The rows come from 7 hidden closed curves, with some noise, and rows from the same curve form a group. Each curve winds through 6 dimensions. The rows are also pushed far along 3 directions, which tell nothing about the answers.
Known rows, each followed by its group:
[-11  -6  -7   7  11  -6   5 -17   6  16 -20   2 -23  -4 -19  -1] | M
[  6  -3  -9   2  16 -12 -10   6  -6 -20   1 -24  39   3   1  -6] | R
[  2  -3  -1  -5  -4 -14  -8   0  -1 -18  14   7   4  10  24 -21] | T
[ -9  -3 -21  11  17 -16  -2   5  -4  26 -17  -1  -7  -9 -32  -5] | R
[  0  -4  -7  13  11  13  -2   9 -12  -1  15  12  14  -6  -4   6] | M
[ 28  -9   1 -22  34  -8 -31  41 -17   0  31  40  17 -22 -10  -2] | T
[-27  -2 -30   4  30 -12 -25 -18  10   8   8 -13  58 -13 -50  -4] | M
[ -7   6 -19  24   6  -2   5 -10  -4  -6   3 -26  30  10   0   5] | U
[ 18  10 -15 -31  35 -35   1  12 -16 -61  58 -15  42   7  11  20] | U
[-11  -6 -12  19  -3   0   0  12   3  23 -21  -3   1   5 -12 -10] | U
[ 10  -3   0   8  11  -9  -4  17 -16  10  -1   3   7  -3  -1  -7] | U
[  3  -7  24 -16   6   4  -7  20 -11  27  -5  33 -25 -26 -19  -3] | U
[-24   7 -16  18   7  -4  12 -45   3  21 -30 -25  -7 -12 -38   4] | U
[  1 -10  17 -12  -9 -13  -1  33   0  11  -4  28 -37   5  14 -18] | N
[  8   0   7 -17   5 -10   2  -9   6 -18  -2  -8  -9   3  10   2] | R
[ 21  18  28  -8 -30  22   1  28 -11  -6   2   7 -27  -1  32   6] | W
[ 26   5  36 -31 -40   4   6  25   4 -31  -6   3 -42  16  57 -12] | R
[ 12 -18   8   2  12  16  -7  16  -2   8  -4  26 -10  -9   0   1] | W
[-10  -9   2  -6 -18  -2   0  -9  15  -7  -7  -2   5  11  10 -19] | W
[ 14   7   8  -5 -35   5   3  16  -4 -17   1  15 -35  13  45 -23] | T
[  9  -2   2 -20  16   5 -30  21  -5  -7  28  16  42 -19 -14   1] | R
[-10  -9  -8  10   6   0   5   1 -12  -5   5   5  14  -3  -3 -10] | R
[ -1  -3  19  -4 -20   1   5   0   6  -1   4  -5  10  13  21  -5] | S
[-19   3   2  17 -20   5   7 -31  14   5 -10 -25  20  16   8  -5] | S
[  2  -3 -17  -9   9  -9  -6  -2  14  -8  16   8   9   8  -2   2] | N
[ 13   9   3   9   3  16   8  -9  -8 -23  16 -20  29   5  16  24] | N
[-27 -14 -17  -4  28  -6 -13 -20  24  32  -7 -11  48 -13 -65  13] | W
[  6  13 -22  10  10  -5   9 -36  -6 -44   6 -40  26  11  14   9] | S
[ 20 -10  33 -16  13 -15   6  26 -25 -31  32  -1  30   6  33   3] | T
[ -9 -13  -1 -11  -8  -4  -7  -5  16  -6  -2   3  14   7   1 -16] | W
[-16 -11   2  -7  -6 -13  15  11   2  19  -9   9 -16   0 -18  -7] | W
[-25  -3 -25  -2  28  -7  -8 -31  12   7  20   8  25 -12 -43  12] | S
[  7 -19  -5  -9   4   7 -23  13  14   7   1  32   2  -4  -3 -17] | T
[  5  -2  14   6 -16  11   0  -9  14  -1 -15 -17   7  14  19  -1] | S
[  4  15  11 -13 -36 -18  19  32 -16 -20   5   4 -47  16  43 -19] | U
[  4  37  -8  26 -13   3  15 -36 -26 -42  13 -54  33  11  33   9] | T
[-16 -12   1  -6  -4 -11   9  13  -3  28  -9  18 -13  -7 -23 -11] | S
[ 10  -3  18  11   6   1  20  -5 -20 -18   6 -25  23   7  21  14] | T
[  9  -5   3  -6  20  -2 -12  33 -12   1  20   9  28  -9 -11   9] | U
[ -2 -14  10   2  -3 -11   7  -3   1  -9   1   6  -6  15  25 -16] | T
[ -6  18 -14  13 -10  14  -2 -27   4   1   5  -9   8  -1  -4   8] | R
[-20 -16 -22  13  15 -10  -5 -18  18  18  -9   7   2   4 -22  -9] | U
[ -9 -19  18 -18  -1  17 -14  16  12  34 -16  34 -16 -23 -31  -5] | U
[  7  -9  -5   1  24   8 -13  19 -14  -4  26  22  29 -12 -11   8] | M
[ 14  17  15 -15 -40  -5   5  16   6  -6   0  -1 -30  18  38  -8] | N
[ 21  -1  -1  10  24  -1  16  10 -25 -35  38   2  14   9  28  22] | M
[-13   1  -7 -11   3 -10 -16   6   1   2   6   3  18  -9 -19 -12] | M
[-27  -2 -23  16  -1  17  -3 -48  27   5 -13 -10  14   0 -25   3] | S
[ -5 -27  22 -14 -22  -1  12  32  -4   9 -15  20 -18   0   9 -25] | W
[ -7 -14 -11  -3  19  -5  -3  -9  18  10   3  14  -2   1 -20   8] | W
[ -5   4  18  -9 -22 -10  17  15  -5  -1  -1  -8 -11   9  15  -4] | T
[  8 -12   3  -8  17  -5  11  13  -8   1   5  19 -19  -6  -6  10] | M
[ 27  -6  22 -14  18   0   9  21 -13 -23  21  -5  16   2  17  25] | M
[-22  10  -9   1  -1   2  -3 -17   3  10   8   0   8  -9 -23   2] | S
[ 3  0  4 -4  8  0 -5  4  8  6 20 -1 26  7 -2 18] | N
[  7 -24  12 -16  23   3 -14   5   4 -13   5   5  32  -9  -8   1] | R
[  5  -1  14   6 -34  27  -4  -5  12  -7 -29  -7 -15   7  28 -15] | N
[-15   0   2  33 -20  13  -2  -6  -5  41 -41   6 -29  -7  -5 -27] | T
[ 14  -1  16 -10   0  -8  -1  32 -26 -19   2  -9  11  -5  15 -10] | R
[ 13  13  -2  10  -2   6  -1 -15 -12 -29  19   2  -6   6  35  -2] | M
[ 21  10  12 -10 -30  18  -1   0   7 -38  14 -10   8  18  48   0] | N
[ 14 -25  -5  -4  52 -14 -15  33 -10  14  26  27  29 -11 -26  12] | U
[-17 -20 -18 -13  41 -18 -31  -3   6  10  14  -6  82 -20 -56  -6] | W
[ 28  16  22  -7 -22  -5  24  -5  -3 -33   9 -21 -23  27  58  14] | N
[-15  11 -10   1 -12  -7   0 -19  12   0  10   2  -8  10   5  -4] | T
[ 12   6  12  -1 -10  -4  11  -7   9  -2  -9 -14 -19  16  23   8] | N
[ -3  -7  -6 -35  34 -20 -22  13  -1  -8  27  11  38 -22 -38   4] | M
[-22  19 -31  64  -3   7  18 -59  -6   7 -23 -35  -7  13   6  -1] | M
[ -5   2 -12  -6  -2   7 -18 -14  17 -13   3  -2  15  -1  -4  -7] | S
[ -9   1  -9  10   5  14  -1 -11  10   4  12  14  -2   2  -6  13] | W
[-24  -7 -14  28 -17  12   8 -37  16  15 -37 -30  20   7 -14 -12] | S
[  2   9   1 -14  -9  -2  -9 -19   7 -37  20  -8  17   9  25  -8] | R
[  5 -17  10 -21   7   4 -21   5  12 -15   6  10  25  -4   1  -9] | R
[ -2 -14  -1 -21  -1   8 -23  36   5  25 -19  33 -15 -27 -35 -17] | S
[ -6 -23 -13 -10  13   9 -26  16  25  22   7  33  20  -7 -31  -3] | N
[ -3  -4 -17   5   4  -3   2   5   1   9  -8  10 -16  -3 -14  -5] | N
[ 17 -27   9 -34  29  -4 -17  38  14  11  19  47  -8 -10 -18  11] | W

New rows. What belongs after each?
[ -3 -12  15 -10 -10  -2   0  21  -8   6 -11  -2  15  -7  -5 -15] | W
[-10  -9 -24   1  14   6 -20  11   1   4   9  19  24 -13 -28  -9] | N
[ -3   6 -18  18   8  -3  -1 -20  -9 -14  -6 -36  43   0  -4  -3] | T
[-11 -10   8   9 -25   8  -9  15  13  48 -65  13 -56 -11 -17 -32] | N
[-30  -7   2  44 -29  25  22 -37  13  33 -59 -32  -7   8  -9 -10] | T
[  5 -10  12  -6   0 -20  11  12   0   7  -5   0 -10  13  12  -4] | S
[ -1   5 -11 -20  18  -9 -25  11  -5  -8  25  10  29 -19 -24  -1] | S
[  5 -15 -16   8  49  -3 -16 -20   1   1  15  -3  55 -11 -27  14] | U
[ -2 -14 -11  -1  22 -17  -2  20  -2   0  15  16   7   4  -6  -3] | M
[  5  22  20  -2 -23   1  10 -13  -8 -16 -12 -34  -7   4  22   2] | M
[  8 -21   6 -13   2  -6  -3   5   7 -13  -1   9   4   7  13 -13] | W
[ -2   9  -9  15  -3 -13  11  -6  -9  -8 -21 -35  -4   8   7  -6] | R
[ -9  -7 -16  -2  14  -5  -5   2  -3  -6  19  22   5  -6 -12  -5] | M
[ 14  11 -17 -13  23 -24 -17  23 -17 -22  37   2  31  -3   1  -1] | R
[-31  -3 -27  18  20 -12  -7 -31  13  10   3  -3  17   1 -26  -5] | U
[-14   7 -11 -10  12  -5 -15  -5   0   2  20   6  23 -15 -28   2] | S
[ -4   4   2   3 -11 -11  -5  13  -3   8  -8   2 -16   3   9 -19] | M
[ 11  -4  -1  18  11   7   4 -13 -11  -8   0  -6  10   1  11   2] | T
[ 12  11   2   4   2   1  -6 -20 -12 -37  10 -35  46   4  22   2] | W
[-23   0  -2  22 -36  -7  12 -14  13  30 -52 -22 -30  15   4 -30] | S
[  2 -19  14 -15   2   8 -15   5  13  -7  -6   9  15  -4  -1 -10] | R
[ -6   1  -2   7  -7  -3 -13   4  -7   3  -9 -10  21  -5  -2 -21] | T
[-10  -4  -1  13   9  14  14 -16  -2   4   4 -13  26  -3 -18  23] | W
[  4 -10  23 -21 -10  -4  -7  19  13   9 -17   6 -15   1   2  -9] | M
[  8   8  19  -2 -11 -14  23   9 -11 -13  -9 -27 -16  14  25   6] | M
[ 10 -10   9  -7 -17  -4  -4  39  -1   1 -20   4 -17   6  17 -23] | R
[ 19  26 -18  -2  15 -25   8  -2 -27 -52  44 -26  29  12  30  10] | R
[-14   9  10   5 -13   6  15 -19   7   9   3  -1 -18   7   4  13] | S
[ 29 -24  36 -26  12   4 -12  40   2  -4   9  28  -5  -2  18   5] | N
[ -7  12  -3 -13  -6  -2   1  -8   1 -18   8 -16  11  -2  -4   4] | U
[-23  -2 -13   8 -26  -1   2   8  19  47 -31  18 -42   3 -21 -17] | N
[-13   7  -3  12 -23  -9  21 -28  -2 -26 -10 -21 -17  18  31 -20] | R
[  0   7  11   6 -29   0  19 -14   3  -2 -33 -26 -27  11  21 -10] | W
[-28  -8  -8  18  -2  17  11 -29  19  24 -29  -9  -9  -3 -31  10] | U
[ -8 -11 -12   5  -6  -6 -12  -8  18   8 -26 -13  14   6  -7 -22] | S
[ -4   3  -2 -21  10 -12 -21  15   3  28  -7  19 -15 -22 -35  -8] | R
[-12   2   4   8  -9  14  15 -23   4  -1 -17 -23   3  -1  -7  11] | M
[ 30  -8  23 -29   9   2 -11  41 -15  -4  11  19   7 -16   3   3] | U
[-17  -6  -7   7   4   5 -19  -2  15  44  -6  36 -20 -11 -28 -12] | T
[ 17  -5  14 -12  -4  -9   6  13  -7 -15  -4   1 -14   5  23 -10] | W
[ -3   4 -27   0  33   4 -24 -29  18 -12   5 -11  27 -10 -29  14] | S
[ -3   8  -5  16   9  14  15 -38  -7 -41  31 -36  61  12  15  28] | W
[-11  -4 -13  23 -11  -5  14  -9   7   3 -15  -9 -13  20  13 -10] | U
[  3   7   7   2  14   7   2   4 -16  -9  20  -8  22  -8  -5  20] | U
[-13   6   2   7 -17  -8  25 -17  -3   3 -21 -32  -6   7  -1   2] | W
[-45   3 -28  52 -10  25  11 -72  19  13 -28 -40  35   7 -24   2] | W
[-24 -25 -20   5  27  -9 -10 -24  11   5  -2 -11  59  -4 -38  -9] | W
[ -7  -9 -19  21  27 -11 -14  -2  -5  33 -13  -1  24 -12 -36  -8] | U
[ -4   5 -16   0  21 -28  14  -7 -10 -22  23  -8   0  10   3   8] | U
[ 12   6  10  16  -7  -1  26  10 -21  -4  -5   3 -44   8  30   4] | M
[  4 -13   9 -24  10  11 -20  20   2   0  13  26  16 -19 -17   0] | M
[-13 -11  -8   2   0  -8   3  -7  12   7 -12  11 -21   5  -4 -13] | M
[ -2  -4  11  -4 -11  26 -15  19  13  36 -33  19 -33 -18 -25   0] | S
[  3 -11  10  14  -3  -1  21 -11  -4 -10  -7  -4 -12  14  26  -2] | T
[ 12  22  -1  22   2   4  22 -28 -27 -38  15 -48  36   9  28  21] | T
[  1  -1  -8   3  24   5  -6 -10   9  21  -8  -3   5 -10 -32  22] | W
[ -1 -12   9   5 -14  23 -12  12  12  37 -15  43 -37  -8  -3 -13] | T
[  3  -1 -11  -3  -3  -4 -17   7   2   0   3  17  -3  -1   3 -20] | T
[ -7 -15  -9   5  -2   4   7 -21  20  -4  -6  -2   4  13   2   0] | T
[ -3  -5  -2  -9 -17 -11  -9  55  -6  42 -23  35 -49 -12 -17 -29] | R
[ -4 -27  -2  -8  -4   1  -8   9  17  14 -20  15   3   0 -13 -20] | S
[  1   9   9   4 -14   1  11  -6   7  -3  13 -11   6  18  21  14] | N
[ -1  17 -26   8   9 -20  -2  -2 -13 -12  12 -16  14   2  -2  -4] | R
[ 19   4  -2  -9  20  -3 -18  18 -21 -22  38  28   8 -10  15  -3] | M
[-19  13   0  36 -23  12  35 -26  -6   3 -30 -49  -3  14   6  12] | M
[ -3   6  -7   0  -3 -18  21 -36   5 -42  28 -20  13  28  36   4] | S
[-19  -7 -19  32 -10  21   1 -47  24  10 -26 -10   1  11  -1  -9] | T
[ -8  22 -22   5   5 -26   7 -18 -10 -36  26 -31  23  15  15  -1] | U
[ 10  -3 -12  -7  12  -5   0  13  -4 -10  12  12  -4  -2  -2   3] | N
[ -6 -21   3  -3   0  -1  -9  37   1  38 -34  36 -47 -16 -25 -24] | N
[-12 -17 -10   4  12   9 -20 -16  25   0   5   5  34   4 -10  -5] | N
[-19   4 -14  26  11  -3  12 -23 -18  -1   1 -24  32  -4 -15   2] | W
[ -4  13  -4   9  10 -13  -2  -7 -11 -11  15 -19  23   4   5   4] | N
[ 31 -19  44 -26 -27   8  21  48  -8 -11   0  23 -33  12  46  -1] | S
[ 18   1  -4   1  12  -3  -3 -25  11 -43  12 -32  35  20  30  11] | S
[  9  -6  12  -1  -6   3  -9   1  12   1  -9 -12  15  11  14  -2] | S
[  0  -2  15  -9 -30  -4   9  22 -10  -1  -5   0  -5   6  20 -19] | S
[ -5 -13  -4 -12   4  -6  -4   6  14  18 -10  26 -29  -4 -15  -9] | R
[ 11   4 -12  17   7  15  14 -21 -17 -58  22 -18  25  10  33  11] | N
[-10 -15  -3   2  27 -12 -15 -13  14  16  11  -8  55   1 -26   6] | S
[ 18  -8  23 -27 -24 -10  23  43 -14 -12   2  27 -52   6  33 -12] | S
[ -7  11  10  -5 -13  10  -6 -11   1   3 -15 -15   4 -12 -10  -4] | M
[ -8 -12  16  -2 -25   4  17  14   5  13 -25  -6 -12   7   4  -8] | T
[ -7  -7   6   0  14  -1 -10 -18   9  -8  24   1  37   6   4   5] | T
[ 40  24  15 -24   3 -10   4  27 -24 -39  30 -13   1   1  34  21] | R
[ -7   3  -5  12   2   9 -11 -29   9 -16  15 -14  44   7   7   1] | T
[ 12  -9  17   2  -5   9   7   6  -5   2  -5  10 -13   0  16   1] | U
[  0   8  -4   3  -7   4  13 -14   2 -18   7 -24  18  10   8  15] | T
[  8  22 -14  37   5  -1  18 -32 -23 -34  19 -27   4  18  41  10] | M
[  2 -10   2   2  -2  20 -22  -8  16  -1 -17  -3  19  -5  -2 -10] | N
[ -2  -3 -10   9   7  -3  -9 -10  -4 -20  13   4  15   4  14 -12] | W
[ 12  26  -7 -14   1  -9  -4  -6 -18 -51  38 -19  28   1  22   5] | S
[ 28  19  -2 -26  24 -14 -20  -4  -6 -66  58 -17  50   9  34  15] | S
[-23   4 -15   2  -3 -14   0 -20   6  -7   6 -17  28   7  -9 -10] | W
[  2 -20  18 -22  -4   2 -30  50   2  41 -27  31  -8 -26 -29 -29] | W
[ 13  29  10  11  -6  -8  17 -23 -22 -53  27 -46  25  21  53  15] | N
[  5  -8  25 -26  -3   6 -23  46   7  35  -3  39 -23 -19 -19  -2] | S
[  8   6  21 -13 -37 -15  31  20 -20 -22   8   1 -31  18  47 -15] | S
[  6  -1   6  -5  16  -3  -5  28 -25   0  20  11  19 -15  -9   4] | W
[ 24   2   7   7  28  -2  -1   8 -16 -19  22 -18  36   5  15  23] | M
[-11 -23  13   4  -1  10   5   2   2  20 -32   8 -12 -11 -17 -10] | R
